There are 4 nested groupings, the coarsest first. Each group lies inside one group of the grouping before and may be the whole of it. The rows also spread widely along 13 directions, which tell nothing about the answers.
(in the rows, 128 means zero)
Known rows, each followed by its group in each grouping:
[112 118 167 109 137 144 142 105 139  98 114 161 128 143 131 121 117 141
  97 166 117 151 126 161 152 132 139 128 106 121] | zubo mukas z460 z141
[108 123 128 124  74 161 113  94 160 154 101 145 140 152 111 138 128  86
 151 122 150 108 138 146 158 136 120 140 112 133] | zubo mukas z62 z324
[ 85 115 145 148  86 104 162 143 160 199 174 174 136 166 153 102  85 140
 114 118 127 101 111 106 101 113 121 151 158 107] | kuv Mopit z966 z549
[117 107 148 130 162 129 145 119 135 131 151 131 129 143 144 111 120 125
 123 143 124 120 138 161 126 137 127 128  91  91] | zubo devef z672 z694
[173 101 149 152 114 131 133  77 154 174 134 157 128 151 174  86 103 119
 120 142  93  76 147 124 141 153 141 100 113 120] | zubo mukas z460 z481
[132 149 128 147 128 126 117 121 146 127 118  88 152 139 109 118 125 114
 160 113 165 112 125 124 105 165 160 100 153 119] | zubo mukas z62 z689
[133 134 114 128 117 130 145 119 134 122 146 150 116 145 137 127 113 144
 127 132 129 137 115 121 122 115 121 134 130 128] | kuv kadab z783 z165
[140 128  70 128 123 132 116 166 131 143 138 109 116 140 123 100 122 146
 127 122 122 117 139  99 128 110  98 154 150 115] | kuv Mopit z966 z128
[ 73 114 109 155 146 120 147 124 147 149 122 119 115 155 124 123 102 131
 122 127 115 110 143 153 103 118 116 144 132 122] | zubo mukas z686 z970
[113 101 124 115 144 130 135  86 142 135 119 146 105 124 119 112 112 109
 159 130 132 147 189 146 133 118 119 173 118 134] | kuv kadab z783 z930
[126 135 146 123 118 119 101 104 121 117  78 113 134 108  84 129 153 107
 158 158 104 131 124 153 146 148 134 142 122 167] | kuv Mopit z966 z128
[  4 138 131 152 155  91 184 122 160 131 134 132 109 159 102 164  90 145
 138 127 151 138 102 161  46 121 128 158 182 104] | zubo mukas z460 z481
[215 143 139 107 142 143 105 137 125 111 137  86 152 112 125  88 159 128
 154 153 133 112 123 100 140 182 149  95 128  93] | kuv Mopit z966 z549
[123  88 163 170 129 108 131 155 143 176 131 117 146 144  98  12  89 133
 158 148 112 103 164 135 119 155 161 150 159  94] | zubo mukas z460 z141
[ 99 141 131 106 136 114 189 117 131 133 163 180 135 150 130 167 138 122
 118  98 164 148  72 103  73 139 126 127 141 144] | zubo devef z672 z694
[118 134 139  93 148 141 116  95 132  79 100 130 115 112 108 142 131 134
 139 159 135 172 146 161 150 126 132 152 117 131] | kuv Mopit z966 z549
[110  95 160 143 121 131 131  99 139 167  93 149 160 150 100  51 103  96
 131 118 121 118 174 129 144 158 170 134 126 183] | zubo mukas z460 z481
[140 154 105 116 137 129 117 140 117 118  77  68 141 117  64 122 172 111
 163 140 117 113 118  98 115 175 128 136 166 163] | kuv kadab z783 z165
[106 138 148 123 129 144 136 117 174 119 136 118 115 159 117  99 100 170
 144 210 107  94 115 165 130 155 131 156 159  34] | kuv Mopit z966 z549
[116 110 186 166  51  89 102 109 155 180 117 152 113 115 150 119  88 138
 153 160  98 118 139 149 148  99 123 162 152 112] | kuv kadab z783 z165
[133 153 118 153  95 147 103 117 152 134 122  90 134 161 137 135 129 134
 124 168  94  61  98 157 150 143 116 103 106  92] | kuv Mopit z966 z549
[106 170 191 142  84 109 104  90 195 143 128 117 132 135 202 187  80 168
 108 155 139 100 122 135 124 130 157 103 179  70] | kuv Mopit z966 z549
[120 125 119  92 163 140 135 116 115  85 119 122 111 113 107 156 156 112
 144 139 138 168 138 152 134 122 103 148  90 134] | kuv kadab z783 z165
[112 141 101 130 144 141 151 119 139  98 152 141 116 165 132 133 105 160
 114 136 142 138 103 148 114 122 128 129 123 102] | zubo devef z672 z694
[103 115 107 120 150 132 149 134 143 149 149 131 126 150 122  99 112 126
 130 117 137 120 153 118 109 128 119 154 134 116] | kuv Mopit z966 z549
[117 101 127 119 168 111 177 113 132 134 139 175 112 141 140  96  95 146
  99 119 123 155 150 111  99 123 139 145 149 148] | zubo mukas z62 z324
[134 102 235 120 123 105 111 130 129 142 131 139 172  85 149 118 132  91
 141 115 172 175 154 142 145 137 166 109  97 123] | zubo mukas z686 z970
[193 152 120 100  84 144 110 115 128  99 159 167 119 118 186 194 141 141
 111 110 171 167  86 104 152 100 110  97 104 114] | zubo devef z672 z694

New rows. What belongs after each?
[219 102 162 109 109 152 120  93 141 136 152 165 127 120 170 108 143 113
 142 156 125 114 128 124 163 154 125 100  89  82] | zubo mukas z460 z141
[100 140 138 133 113 136 105 170 120 116 108  84 144 136  99 146 161 124
 122 162 112 114  84 167 151 132  99 129  97  97] | zubo devef z672 z694
[ 79 131  88 131 164 120 150 126 144 118 155 126  96 151 147 153 101 153
 112 127 127 131 136 152 100  93 100 149 125 101] | kuv Mopit z966 z128
[ 92 120 169  68 101 137 161 125 140 163 128 193 152 134 127 149 151  99
 100 119 141 144 109  89 133 135 109 158 133 161] | kuv Mopit z966 z549
[127 128 146 106 127 126 151 116 141 138 133 160 126 138 143 142 130 138
 110 142 126 129 104 114 121 141 120 137 142 116] | zubo devef z672 z694
[122 108 138 136 148 107 138 155 121 151 133 123 140 126 142 112 128 119
 105 100 131 136 144 107 111 123 127 119 126 143] | zubo mukas z460 z141
[134 144 122 120 180 118 117 125 134  91  83  58 119 105  71 121 153 130
 182 163 134 130 134 140  96 180 140 138 178  98] | zubo mukas z62 z689
[115 114 181 111 115 128 125 103 154 135 130 147 125 117 163 172 130 110
 127 145 144 135 133 161 144 121 114 126 100  85] | zubo mukas z62 z324
[155 137 162 134 201  95 130 127 116  87 126  81 142 101 110  94 127 146
 157 141 147 156 141 135  91 176 185 107 153 109] | zubo devef z672 z694
[142 154  93 129 142 109 144 174 119 123 155 103 135 137 115 114 133 156
 125 114 139 129  89  79  82 138 128 119 172 122] | kuv Mopit z966 z549
[ 85 152 131 154  81 138 120  99 165 124 120 138 129 164 136 163  94 135
 130 124 157 121 111 157 126 117 141 115 137 117] | zubo mukas z460 z141
[150 135 180  93 140  98 150  84 144 143 110 145 120  97 132 155 160 123
 147 169 100 112 101 101  96 181 133 135 175 127] | kuv Mopit z966 z549
[138 147  82 130 190 129 138 159 110  81 113  82 121 144 137 130 132 168
  63 127 105 135 119 109 110 128 125  93 135 145] | zubo mukas z460 z141
[ 73 121 148  98  94 145 123 147 142 145 122 156 161 133 127 155 123  90
 115  68 207 180 154 117 146  98 124 145 115 153] | zubo mukas z62 z324
[128  96 154 139 114 124 147 121 139 171 169 177 139 157 165  79  97 125
  99 133 103 108 137 136 146 115 127 128  87 126] | kuv Mopit z966 z128
[145 123 134 130 103 111 104 143 125 132 139 131 120 109 141 126 124 138
 135 132 130 147 127 127 141 101 115 139 124 117] | kuv Mopit z966 z549
[101 120 133  94 103 152 157 102 163 121 162 201 103 155 167 177 110 137
 107 137 159 153 104 146 136  95  91 147 110  80] | zubo mukas z62 z689
[ 83 142  75 139 116 120 143 123 132 140 109 140 124 159  88 114 107 133
 128 106 124 128 123 112 105 118 128 160 164 191] | kuv Mopit z966 z128
[ 98 170 121 148 124 117 127  63 146 125  97 115 146 148 120 167 119 107
 138 101 140 108 122 137 101 154 168  96 138 199] | kuv Mopit z966 z128
[117  98 205 170 164  62 137 112 146 187 102  95 136 106 140  88 113 118
 142 151  81  81 164 130  84 176 164 121 174 119] | zubo mukas z460 z141
[116 124 119 156 154  89 114 133 116 145 132  96 135 113 138 123 118 109
 135  83 138 136 164 128 105 111 138 118 115 167] | kuv Mopit z966 z128
[185 117 107 137  66 129  91  86 138 117 166 174  79 109 155 142 107 137
 191 138 152 158 129 161 155  75 101 148  96  85] | kuv Mopit z966 z549
[110 116 121 103 169 130 149 131 136 138 119 115 130 127 111 130 148 105
 140 115 148 132 144 106  98 154 118 140 148 123] | zubo mukas z460 z481
[208 147 176 102 105 127 103 108 133  99 101 131 128  97 119 119 153 155
 156 198 113 136  88 116 150 177 150 126 170  93] | zubo devef z672 z694
[ 79 125  99 138 133 122 124 134 139 145 119 106 110 141 120 144 125 125
 125 133 106 107 137 151 122 107  92 155 120 123] | kuv Mopit z966 z549
[151 124 118 115  61 151 109 129 137 149 108 170 125 146 140 123 124 142
  94 141 108 126 112 105 180 108 102 151 133 146] | zubo devef z672 z694
[163 115 130 110 171 126 123 124 102 124  92 105 135 112 121 117 171 109
 108 139  88 119 137 117 141 161 120 118 103 166] | zubo devef z672 z694
[120 137 114 120 137 133 120 126 109  82 149 128 127 124 120 154 139 117
 139 113 162 174 114 165 134 100 119 119  67 135] | kuv Mopit z966 z549
[ 83 133 136 140 116  95 154 114 156 142 150 156  94 138 151 176 103 156
 134 143 131 130  93 147  86 107 105 157 162  81] | zubo devef z672 z694
[203 155 141  87 131 165 121 147 107  59 131 110 150 121  93 105 173 139
 144 180 135 152  78 121 159 171 139 102 106 102] | kuv kadab z783 z165
[158 133  94 151 107 133 106 113 125 115 141 129 119 142 128 101 106 141
 142 126 128 130 129 144 145 109 133 120 101 136] | kuv Mopit z966 z549
[108 119 143 138 178 121 138 177 135 159 123  68 178 143 116  68 121 112
 109  96 148 106 172  97 104 169 161 109 150 125] | zubo mukas z62 z324
[ 55 111 165  78 142 143 167  65 164 146  67 186 111 154 116 133 119 133
  79 200  54 107 143 150 151 149 112 193 148 162] | kuv Mopit z966 z128
[179 148  83 153 143 117  83  95 121  62 107  73  86  97  91 118 117 152
 210 153 140 161 153 163 125 123 143 137 144 110] | kuv kadab z783 z930
[207 124 125 130 154 109 117 111 128 131 116 109 117  96 155 112 132 140
 137 130 117 127 148  85 111 154 145 105 164 130] | zubo mukas z686 z970
[146 112  93  84 155 137 142 135 106 109  86 138 102 113  93 135 172 124
 113 150  94 148 117 105 133 134  85 161 136 162] | zubo mukas z62 z324
[154 126 177 115 104 122 119 180 108 134 148 130 180 106 132 121 157 101
 122  95 179 169 101  99 136 132 142  95 104 135] | zubo mukas z686 z970
[153 125  65 156 122 138 103 102 126 109 115 118  98 138 138 132 110 134
 134 110 128 133 147 143 139  98 115 115 105 146] | zubo mukas z460 z481
[ 82 114 199 164  59  85 121 169 138 172 154 148 153 120 124 130 110 111
 157 118 166 147  93 153 117 100 130 137 129  93] | zubo mukas z62 z324
[ 88 103 165 113 154 130 138 117 134 121 103 131 127 122 103 125 138 106
 137 153 125 143 148 167 132 140 122 152 109 118] | zubo mukas z460 z141
[155 147  88 149 125 111 148  88 154 153 127 140 105 154 157 131 100 163
 118 123 106  88 115  83  86 148 138 121 195 140] | zubo devef z672 z694
[103 127  65 145 177 109 129 137 133 120 106  80  73 134 115 123 117 169
 125 172  63 100 143 149 105 112  86 171 160 104] | kuv Mopit z966 z128
[116 126 168  72 101 137 149 121 149 127 148 177 114 112 142 180 146 122
 141 152 155 162 104 121 133 117  91 164 132  85] | kuv kadab z783 z165
[107 146 138 122 126 115 136 126 151 137 124 111 118 128 143 165 126 140
 128 141 125 117 121 117 107 130 113 137 163 105] | kuv kadab z783 z165
[130 121 157 109  79 131 136  86 165 154 121 190 124 132 145 141 106 123
 136 124 157 143 133 109 133 127 136 147 163 130] | zubo mukas z62 z324
[150 135 127 108 121 127 116 135 120  90 116 130 116 105 111 149 144 136
 144 138 152 175 107 130 131 119 120 133 137 119] | zubo mukas z62 z324
[130 128 172  93 102 145 110  97 140  98 110 163 133 107 134 169 136 109
 138 127 178 187 134 145 158 119 137 129 109 130] | zubo mukas z460 z141
[109 120 150  90 127 125 156 128 136 134  89 148 124 121  67 120 158 120
 151 170 114 135  98 113 111 168 116 175 181 128] | zubo mukas z62 z324
[129 122 132 123 110 116 149 129 121 156 124 154 137 138  90  96 148 113
 141 147  96 108  89 111 118 152 120 148 138 160] | kuv Mopit z966 z128
[121 129  96 153 132 106 136 107 123 132 118 132 103 139 122 138 121 138
 132 126 104 120 113 138 105 119 117 137 134 152] | zubo devef z672 z694
[150 151 117 142 108 104 118 164 118 131 126 113 126 134 161 135 126 175
  66 143  79 114  84  94 131 109 113 104 148 141] | kuv Mopit z966 z549
[ 60 122 147 141 146 102 163 215 105 150 161  99 168 151 101  98 140 116
  99 112 127 130  97 125 101 120 112 129 106 126] | kuv kadab z783 z930
[ 73 113 179 108 169 105 177 127 146 142 155 131 117 126 138 159 139 118
 135 161 119 121 117 152  89 141 101 151 122  72] | kuv kadab z783 z165
[102 137 155 102 103 168 119 113 167 165 110 123 178 160 127 117 130  91
 115 118 151  91 154 112 158 166 146 125 122 138] | kuv Mopit z966 z549
[125  81 125 109 189 123 164 169 120 161 127 126 135 134 111  49 132 122
 105 126 107 127 166  86 109 153 119 155 149 131] | zubo mukas z460 z481
[ 85 134 136  99 100 149 139 116 130 147  94 155 155 155 110 145 153  97
  85 125 107 115 106 119 152 135 112 136 103 197] | kuv Mopit z966 z549
[104 130 119 103 157 134 147 130 132 141 119 113 141 138 106 130 157 102
 127 131 119 107 126 119 114 157 113 140 125 141] | kuv Mopit z966 z128
[120 119 122 113 143 136 161 130 147 159 156 146 125 157 163 139 129 129
  96 127 121  98 118 109 113 137 101 132 125  96] | zubo devef z672 z694
[ 86 114 121 134 116 118 151 156 124 150 140 143 136 147 114 132 131 107
 118 102 142 135 107 128 111 109 105 137 114 139] | zubo mukas z62 z324
[141 128 115 145 200 118 152 164 115 134 157  64 151 152 127  75 144 131
 108 140  91  74 119 121  95 172 134  89 106 104] | kuv Mopit z966 z549
[ 61 134 105  92 199 148 145 101 137 101  44  80 114 128  68 168 169 103
 128 158 102 120 148 154 110 168 106 161 141 157] | zubo mukas z686 z970
[106 125 159 148 125 111 144 149 128 130 140 134 151 144 116 102 117 132
 122 126 140 138 105 135 109 136 150 113 131 124] | zubo mukas z460 z141
[104  90 141 112 163  94 170 121 120 149 138 157  98 108 132 158 152 105
 134 135 108 136 119 137  89 120  83 154 115 120] | zubo mukas z62 z324
[138 142 117 124 170 107 158 145 129 125 175 118 121 135 175 153 132 150
  94 126 120 115  98 108  88 127 113  99 126  99] | kuv Mopit z966 z128
[181 138 128 125 104 132 130 120 121 149 119 132 148 138 139 111 147 118
 111 126 101  99 109  79 139 155 132 100 129 171] | kuv kadab z783 z165
[114 156  73 124 175 124 116 137 118  76  87  61 106 118  94 174 159 133
 136 128 133 142 117 139 101 132 105 124 142 133] | zubo mukas z62 z689
[ 93 134 181  68 164 156 182 105 168 145 126 143 164 154 108 133 155 101
 131 154 154 100 113 112 104 215 144 141 156  91] | zubo devef z672 z694
[127 134 141 127 160 108 148 121 113 118 152 112 145 118  92 126 160  94
 179 119 153 134 101 141  85 162 142 112 103 131] | kuv Mopit z966 z549
[247 125  97 150 145 138 112  58 142  96 147 124  84 116 167 108 113 154
 178 164 117 111 138 142 127 151 144  91 120  75] | zubo mukas z686 z970
[108 112  97 134  99 147 165 135 131 139 152 173 108 174 113 128 137 128
 116 154  97 102  66 148 125 115  76 142  95 106] | zubo mukas z460 z141
[107 123 118 114 108 167 144 106 149 131 110 158 136 173 113 116 120 118
 105 140 124 113 123 139 154 137 121 136 111 139] | zubo mukas z62 z324
[210 125 118  52 170 192 126 118 120  87 109 129 156 127 119  97 177 103
 109 127 154 150 151  84 170 182 137 103 100 145] | zubo mukas z62 z689
[170  95 110  96 197 119 151 129  95 107 122 140 118 101 117  93 147 118
 119 106 130 178 165  97 115 135 131 133 117 173] | zubo mukas z62 z324
[157  73 112 135 141 125 147 152 108 146 140 167 115 134 107  27 108 141
 124 140  98 151 151 119 138 114 121 164 120 138] | zubo mukas z686 z970
[131 131 134 136 123 108 150 141 129 152 155 133 139 140 149 121 122 129
 113 111 129 121 114  97 105 127 127 115 136 133] | kuv kadab z783 z930
